The groups are shells around one centre, one inside the other: the same stretched ball of 6 dimensions in 9 sizes.
In the rows, 128 means zero.
Known rows, each followed by its group:
[119 142 121  86  99  57 105 130 152 111  89 108 138 124 150] -> sar
[130 143 124 136  75  88 127 155 116  74  98  79  39 168 172] -> ros
[104 137 114  73  90  76 124 114 153 112 105  96 112 149 139] -> sar
[137 173 127  99  95 128 162 169 138 131 110 100  54 123 105] -> vepa
[136 150 111 123  99  98 119 158 134  76 110  97  84 134 158] -> ros
[121 163 137 105  70 128 151 150 130 112 105  80   4 138 149] -> Zom
[105 143 127  74  88  74 139 130 149 138 101 101 102 153 114] -> ros
[132 170 135  95  83 120 144 151 138 124  94  93  44 110 142] -> vepa
[129 165 133  97 100 105 149 170 143 138 107 110  76 121 104] -> vepa
[108 127 114  86 107  36  90 125 157 102  97 114 167 137 152] -> ros
[112 144 133 115  88  86 123 158 138 102 112  99  58 146 147] -> kubud
[132 145 119 110  96  67 115 148 137  99  91 102 114 138 150] -> vepa
[112 143 118  84  89  87 120 123 149 104 103  94  94 134 154] -> kubud
[143 147 114 134  97  78 117 164 126  76  98  97  95 146 158] -> Zom
[115 150 124  78 107  79 117 141 160 127 106 116 126 110 127] -> guga
[150 165 124 139  84 118 148 178 114  87 101  85  29 146 146] -> malig
[105 155 134  77  88 107 135 136 154 130 112 100  60 119 133] -> zopa
[125 143 113  99  97  72 136 145 138 112 101 101 116 160 120] -> guga
[ 85 127 131  68  88  50  99 109 162 121 101 104 118 138 156] -> malig
[119 148 140 118  84  76 116 158 134 105  95  99  61 134 160] -> rosen
[125 147 130 125  95  81 117 168 134  96 106 103  73 137 150] -> vepa
[101 136 123  74 113  53 109 138 166 131 112 124 153 128 116] -> zopa
[116 134 121 102  77  58 111 120 133  91  83  85  96 159 174] -> rosen
[102 128 119 102 104  60 109 145 151 100 121 111 117 155 135] -> sar
[143 180 124  83  94 136 172 158 140 143 101  98  63 114  99] -> Zom
[134 155 116  98 106  88 144 162 142 123 107 110 114 139 103] -> guga
[129 150 118 114 114  87 137 179 142 114 122 117 107 142 101] -> zopa
[ 97 125 122  78  84  45 115 112 148 116  94  97 124 168 143] -> Zom
[126 144 111 115 101  91 139 162 135  97 120 101  90 162 118] -> kubud
[131 144 115 103  89  68 129 138 132 103  87  93 110 157 141] -> vepa
[135 166 130  87  99  94 145 158 145 142  93 110 101 116 109] -> rosen
[114 144 126 114  75  99 131 143 129  90 108  82  35 158 162] -> rosen
[139 163 128 106  88  98 145 160 131 120  91  96  72 134 128] -> guga
[106 135 122 114  91  85 126 152 139  93 124  96  65 165 141] -> malig
[133 161 124 109  78 119 150 150 126 103 100  82  34 144 145] -> kubud
[110 143 133 106  81  83 102 134 143  90  99  92  61 124 186] -> zopa
[111 132 121 111  78  68 127 136 129  93 101  85  74 181 152] -> malig
[146 161 106 116 100 120 147 162 131  89 113  94  75 140 129] -> malig
[ 96 126 132  96  70  54  96 110 141  90  89  84  77 153 194] -> Zom
[139 153 111 109  96  94 149 158 130 106 103  96  94 158 116] -> guga
[126 173 136  79  87 126 159 151 145 146 102  98  51 112 113] -> malig
[121 154 141 106  87  82 111 151 142 111  91 102  69 111 165] -> sar
[127 150 125 129  90 101 137 172 128  93 116  95  47 154 138] -> sar
[126 144 118 115  73  92 148 142 119  94  98  76  50 182 145] -> ros
[ 95 126 129  84 100  40  85 125 162 109 102 114 139 128 160] -> zopa
[115 152 149 116  72  87 113 151 133 104  90  91  30 124 180] -> Zom
[117 133 122 113  96  53 112 150 138  98 101 105 114 158 143] -> rosen
[103 142 129  80  84  82 117 122 152 114 101  95  83 131 156] -> guga
[102 148 137  91  96  94 121 150 155 121 119 109  69 119 137] -> sar
[114 140 120  93  95  73  99 127 152  93 100 101 110 121 170] -> zopa
[105 131 117 101  92  72 120 137 144  96 116  98  95 164 142] -> kubud
[142 167 128 123  69 127 151 156 116  93  93  73   8 142 161] -> ros
[103 142 137  96  83  79 121 140 144 116 104  97  66 142 149] -> kubud
[110 150 127  91 112  91 128 164 159 128 127 121 102 120 107] -> rosen

New rows. What belongs after each?
[ 88 117 117  82 103  39  87 117 163  98 114 111 147 148 155] -> ros
[101 148 130  78  93  94 139 140 154 133 117 104  80 138 116] -> zopa
[ 98 126 123  90  85  51 116 124 145 109 101  97 108 170 144] -> malig
[130 140 103 114 115  77 132 166 140  97 122 112 130 161 108] -> malig
[141 170 130 126 100 126 154 193 131 114 119 105  41 126 112] -> malig
[128 169 143  87  95  99 135 160 149 146  93 111  78  96 124] -> malig
[139 169 138 113  78 113 142 161 127 115  88  89  34 121 150] -> sar
[141 159 121 128  73 118 145 155 116  83  96  75  24 152 163] -> malig
[ 97 135 138  90  70  65 119 121 140 114  91  87  65 157 163] -> Zom
[128 162 119  75  83 110 158 129 140 132  93  88  78 139 119] -> malig
[138 154 113 122  74 114 146 145 117  79  99  73  36 162 160] -> ros
[133 160 134 113  94  93 130 168 136 115  98 104  72 122 138] -> guga
[120 151 135  96  83  78 133 145 137 125  89  97  79 140 137] -> vepa
[127 156 116  69 111  83 139 141 157 142 100 116 145 119  98] -> malig
[136 159 139 120  78  90 126 159 126 105  83  91  49 126 165] -> malig
[138 156 117 113  97  97 152 168 129 113 106  99  83 154 111] -> kubud
[127 153 116 108  84 113 143 146 131  93 110  84  50 150 145] -> vepa
[128 160 119  88  87 112 154 143 138 122 103  91  69 141 120] -> guga
[126 151 127  93  90  76 118 136 143 113  85  99 102 123 153] -> guga
[144 156 106  94  87  95 155 136 127 111  87  85  99 159 123] -> ros
[103 137 123 101  85  89 136 143 140 105 120  93  62 168 133] -> ros
[118 159 124  93  95 122 149 155 146 119 124  99  54 131 118] -> zopa
[102 140 127  66 105  58 100 123 169 129 100 118 145 109 140] -> zopa
[131 149 121 121  97  89 118 161 135  88 107 101  82 133 153] -> guga
[126 161 140 111  82 105 135 161 134 115  99  94  38 125 148] -> guga
[142 152 112 116  97  88 138 160 129  99  99  98  98 150 129] -> guga
[108 138 124  98 102  74 104 143 154  99 114 109 105 126 152] -> guga
[126 137 112 131 101  77 117 164 132  75 117 101  92 160 147] -> zopa
[130 139 111 110  90  67 109 132 134  79  89  91 111 147 171] -> malig
[108 132 124 101  80  61  94 118 142  82  91  89  92 140 192] -> malig
[122 153 122 112  90 113 147 161 134 103 120  93  47 151 127] -> vepa
[ 93 144 144  84  85  84 117 137 155 127 109 103  61 123 148] -> malig
[145 175 135 113  74 127 163 165 120 120  90  82  18 134 135] -> malig
[133 168 134 106 103 111 136 176 144 124 110 112  69 104 122] -> vepa
[109 148 149 103  75  75 111 143 140 116  88  95  51 124 172] -> ros
[128 152 127 103  86  82 139 149 132 118  92  95  82 149 132] -> guga
[118 141 124 116  81  84 109 138 134  78 101  87  62 142 183] -> rosen
[136 142 102 114 108  75 130 157 135  91 110 105 128 159 122] -> rosen
[117 146 124  95  98  80 103 137 152  99 102 106 104 111 163] -> rosen
[104 155 147  91  83 103 123 146 151 125 107 100  40 110 153] -> malig
[125 138 114 112  90  67 122 142 132  92  97  94 103 164 148] -> guga
[116 146 117  74  85  80 125 113 147 114  89  92 108 137 149] -> sar
[120 153 129  96  80  94 153 146 132 127  99  90  61 159 120] -> malig
[138 164 139 121  84  99 121 164 130 103  88  96  49 110 167] -> ros
[133 160 126  91  80  96 150 139 132 127  84  88  74 142 130] -> sar
[108 143 117  82  96  92 132 133 152 114 117 100  95 143 127] -> kubud
[124 158 134  89 114  78 116 164 159 136 103 126 124  94 119] -> Zom
[111 132 109  89 102  62 120 131 149 105 109 105 135 158 128] -> guga
